The rows come from 4 hidden closed curves, with some noise, and rows from the same curve form a group. Each curve winds through 6 dimensions. The rows are also pushed far along 5 directions, which tell nothing about the answers.
In the rows, 128 means zero.
Known rows, each followed by its group:
[137 148 166 131 162  97 124 115 130 119 126 100 125 115 127 102]
k_801
[186 142  93 128  40 146 127 160 128 128 137 109 110 126 153  71]
k_690
[131 128 140 129 137 110 115 121 128 135 132 125 125 104 136 140]
k_975
[179 122 179 151 101  75 117 173 154  66 166  86 120 166  84  82]
k_332
[155 145 119 151 148 108 146 118 110 148 126 120 122 122 137 100]
k_690
[ 83 136 117 145 160 131 154 116 105  94 120 143 116 123 150 118]
k_975
[154 149 144 118 109 112 122 152 157 119 116  94 117 138 127 114]
k_690
[100 152 138 154 152 124 148 142 123  97 108 109 159 100 106 137]
k_801
[ 99 114 114 127 127 151 110 189 163  78 128 104 144 160  91 179]
k_332
[127 157  90 153 165 149 155 163 113 101  90 128 159  71 154 116]
k_690
[ 72 134 145 129 133 119 154  95 101  66 109 141  87 147 107 102]
k_975
[128 111 135 130 109 109 139  90 116 141 147 154  99 174 119  97]
k_801
[133 156 120 135 134 146 140 111 118 135 108 123 118 107 149 124]
k_975
[182 123  84 160 106 152 126 160 147 152 149 105 169 116 155 113]
k_975
[158 180 107 161 159 132 154 121 106 189 103  99 142  67 156 121]
k_332
[128 102  93 116 126 154 110 122 129 178 136 155 142 150 118 176]
k_332
[145 111 146 135 145 124  94 162 154 136 136 124 163 149  85 168]
k_801
[167 163 119 157 113 112 147 154 130 151 121  92 132  98 124 108]
k_801
[151 137 102 142  95 130 135 154 134 136 143 104 124 119 158 102]
k_801
[111 140  75 127 123 166 146 118 115 170 115 138 141 108 180 131]
k_801
[132 109 157  99  75 118 109  89 139 139 167 144 104 186 142 122]
k_975
[112 134 169 100 157 115  99 108 140 157 129 119 115 153 111 167]
k_690
[145 136  78 175 103 146 143 161 129 141 144  91 155  88 144 100]
k_690
[114 116 115  88 102 122 146  57 104 166 126 164  88 159 145 104]
k_690
[212 139 158 142  88 111  98 133 142 181 154  99 154 116 111 119]
k_332
[ 60 121  89 136 166 141 150 137 107 114 118 143 152  95 149 145]
k_975
[ 90 115 136 154 146 123 141 129 120  79 135 134 148 145 107 119]
k_801
[119 125  92 147 141 156 132 156 127 110 136 127 149 119 156 133]
k_975
[103 126  99 113  98 151 133  97 102 148 120 149 110 133 124 133]
k_332
[127 149 139 134 161 136 125 123 136 126 118 115 163 101 148 154]
k_975
[140 153  49 154 129 186 172 141 119 159 116 114 182  91 186 102]
k_975
[143 156 121 152 154 105 164 119 112 114 111 106 119 113 124  94]
k_690
[137 122 109 122 121 143 132 141 126 118 124 135 115 158 124 123]
k_690
[160 131 173 126 127 110 104 118 145 130 144 102 131 162 115 108]
k_801
[152 166  72 183  89 123 189 119 113 145 139  73 119  99 173  44]
k_690
[129 104 162 114 163 119  98 135 142 113 145 141 128 177 109 156]
k_801
[131  95  99 138  71 130 118 163 142 122 156 126 113 160 102 120]
k_332
[130 107 112 121 106 150 117 104 116 156 148 160 146 155 127 147]
k_332
[145 121 126 111 120 125 102 136 154 178 130 113 145 118 122 164]
k_332
[133 118 105 139  65 134 146 131 118 100 157 129  82 188 139  67]
k_801
[130 153 159 110 117 106 125 111 135 142 128 104 127 110 136 116]
k_690
[117 135 150 108 140 130 107 140 146 120 117 112 145 123 114 165]
k_801
[106 131 170 147 148  62 159  81  90 112 138 141  67 164  89  93]
k_332
[122 107 148 120 127 110 124 147 138  88 150 133 122 155  98 148]
k_801
[ 94 142 120 178 162 116 158 140  94  72 132 110 135  98 113  94]
k_690
[118 102 110 113 116 175 100 120 145 148 133 151 166 166 123 161]
k_801
[105 124 102 137 145 159 143 112  98 122 121 164 139 131 143 125]
k_332
[ 50  92 144  93 127 108 116 117 120 101 124 175  67 190 100 141]
k_690
[219 163 154 138 107 120 101 164 157 172 141  70 141 124 129 124]
k_332
[ 57 113  81 106  96 162 136 127 122 117 124 144 127 143 138 147]
k_975
[153 147 136 171 159 112 133 147 131 115 139  99 156  93 141 122]
k_975
[147 166 165 108 160 118 123  86 134 178 114 110 149  99 154 152]
k_975
[143 145 111 143 120 114 146 135 112 125 138 113 107 104 161  92]
k_975
[ 63 111 174 117 169 115 105 114 110  98 116 160 140 120  71 175]
k_332
[ 65 131 148  97 155 104 147  65  93 137 108 165  68 152 136 118]
k_690
[157 132 202 129 191  84  94 130 153 134 147 114 152 177  74 196]
k_332

New rows. What belongs after each?
[129 164 186 145 159  63 145 140 133  93 125  77 104 132  91 117]
k_332
[ 77 122  95 148 113 141 137 152 122  72 121 120 105 143 109 135]
k_975
[181 143  85 173  90 151 145 151 131 123 147  85 155 134 128 109]
k_332
[132 109 101 149  55 126 136 128 121 139 163 129 104 166 123 101]
k_332
[ 96 133 131 110 148 109 124  99 121 151 113 127 111 103 145 118]
k_801
[117 115 124 135 140 135 145 102 117 114 127 153 136 139 137 106]
k_975
[131 144 169 110 171  96 138  55 115 163 122 132 122 115 154 111]
k_801
[158 120 104 135 108 145 123 131 120 142 146 123 139 145 123 118]
k_690
[173 142 133 116 118 124 123 132 138 141 124 133 134 133 157 114]
k_690
[131 146 121 105 126 156 132 116 129 138 106 124 148 118 138 127]
k_975
[120 117 182 137 164 101 123 111 106  86 145 153 118 170  92 122]
k_332
[126 140 160 116 127 105 107 113 129 148 120 117 105 144 121 111]
k_801
[140 132 130 111 114 140 123 115 138 145 116 122 143 134 117 129]
k_975
[147 123 128 130 101 126 114 168 146 121 132 111 117 123 125 104]
k_332
[124 127 113 142 107 111 147 149 121 107 153 113 123 135 139  87]
k_975
[171 150 178 108 138 114 104  99 143 174 145  99 147 145 127 143]
k_690
[163 106 141 117  99 113 117 117 148 138 166 126 134 157 132 123]
k_801
[106 120 139 125 104  99 131 136 136 117 132 114  95 142 106 119]
k_332
[184 125 118 104 112 126 103 143 154 183 146 113 143 112 149 158]
k_801
[148 138 183 150 135  69 123 170 138  86 138  96  95 127  94  85]
k_332
[135 130 108 163 133 143 143 127 109 118 138 132 153 125 121 124]
k_332
[136 133 109 146 141 120 150 141 131 119 136 118 119 148 143 110]
k_332
[169 162 153 144 171  91 126 153 139 130 101  96 139  83 118 121]
k_690
[140 112 115 133 115 137 111 153 129 153 131 138 135 102 135 120]
k_332
[ 83 153 162 129 135  81 162  67  79 129 119 143  67 130 106  98]
k_332
[135 137  81 120 102 159 130 106 111 202 118 136 123 119 145 147]
k_332
[159 142  43 119  65 185 141  93 111 231 117 134 128 101 172 127]
k_332
[234 200 125 185 118 111 145 157 126 179 128  52 131  82 146  79]
k_332
[140 103 120 119 119 154 104 126 124 150 145 164 133 163 128 146]
k_332
[124 124  95 124 123 147 134 122 135 157 134 130 128 162 139 155]
k_332
[115 108  89  86  79 146 112 115 135 181 117 152  97 142 144 133]
k_690
[114 110 103 144 147 160 109 187 133  61 127 131 144 119 114 148]
k_975
[141 144 117 127 147 127 147 128 118 114 107 124 124 128 127 116]
k_690
[112 118 115 149 129 131 137 158 117 106 122 135 125  90 129 101]
k_332
[146 153 106 163 127 114 146 167 119 110 137  86 124  88 143  92]
k_975
[144 151  92 178 107 134 152 160 113 124 141  85 143  82 146  82]
k_690
[131 118 132 124  86 104 136 139 124  80 132 137  96 150 116  81]
k_690
[158 127 152 150 131 121 129 137 135 120 145 122 139 169 103 120]
k_801
[148 138 137 133 132 114 127 130 143 135 133 112 131 147 143 117]
k_690
[120 107 149 113 137 116 133 104 127 114 147 153 135 159 115 147]
k_801
[145 121  89 149 106 150 136 127 124 158 135 134 147 137 134 123]
k_801
[141  99 185  90 116  90  93 132 152  98 161 129  80 200  95 132]
k_801
[117 124 119 125 130 126 149 109 119 117 126 157 121 143 152 105]
k_690
[ 93 121 125 100 139 132 138  97 112 139 110 151 114 144 121 124]
k_975
[134 146  97 118 106 130 161  55  84 214 123 167  85 119 183  93]
k_332
[ 76 115  82 105 117 141 139 103 112 153 128 152 120 118 160 134]
k_975
[102 121 151 124 128 119 131  97 127 109 143 139 131 163 128 125]
k_975
[ 54  95 142  96 126 133 110 113 115  97 130 152 108 159  82 161]
k_690
[113 108 152 124 149 110 141 106 124  85 147 144 129 159 116 125]
k_801
[108 135 138 142 125 116 144 119 114  82 131 123 115 114 137 101]
k_975
[151 134  74 146  60 164 132 153 123 148 149 103 138 107 159  92]
k_690
[167 116 201  65 127 104  68  63 158 234 146 154 155 171 127 185]
k_801
[123 139 137 110 146 142 141 101 118 125 108 138 146 109 145 114]
k_975
[119 107  64 134 102 176 152 108 115 148 130 160 147 123 170 106]
k_975
[173 121 137 134 113 133 109 130 129 155 151 138 129 152 129 118]
k_332
[168  93 171  99  85 131  76 114 150 136 174 151 130 218  94 157]
k_332
[145 122 122 129 134 150 132 102 126 146 122 146 152 130 146 121]
k_975
[252 168 158 160 112 111 120 139 145 168 154  73 162 126 128 107]
k_332
[118 144 205 127 206  96 104 132 131 106 122 125 135 139  90 170]
k_332
[ 83 131 167 100 180 125 139  95 114  95 102 154 145 142 108 135]
k_975
[108 141 102 131 133 153 136 126 120 125 120 118 175  86 138 138]
k_690
[141 145 142 154 139 110 129 119 111 154 129 118 150  82 114 127]
k_332
[170 131 168 106 145 118  87 111 152 169 140 126 152 110 148 166]
k_975
[ 81  99 132 113 134 123 127 112 126 116 135 169 128 137 143 129]
k_332
[113 144 167 131 152  96 112 149 138 102 118  95 110 123  85 138]
k_690
[112 119 129 150 153 115 130 136 113 115 134 138 113 155  89 145]
k_332
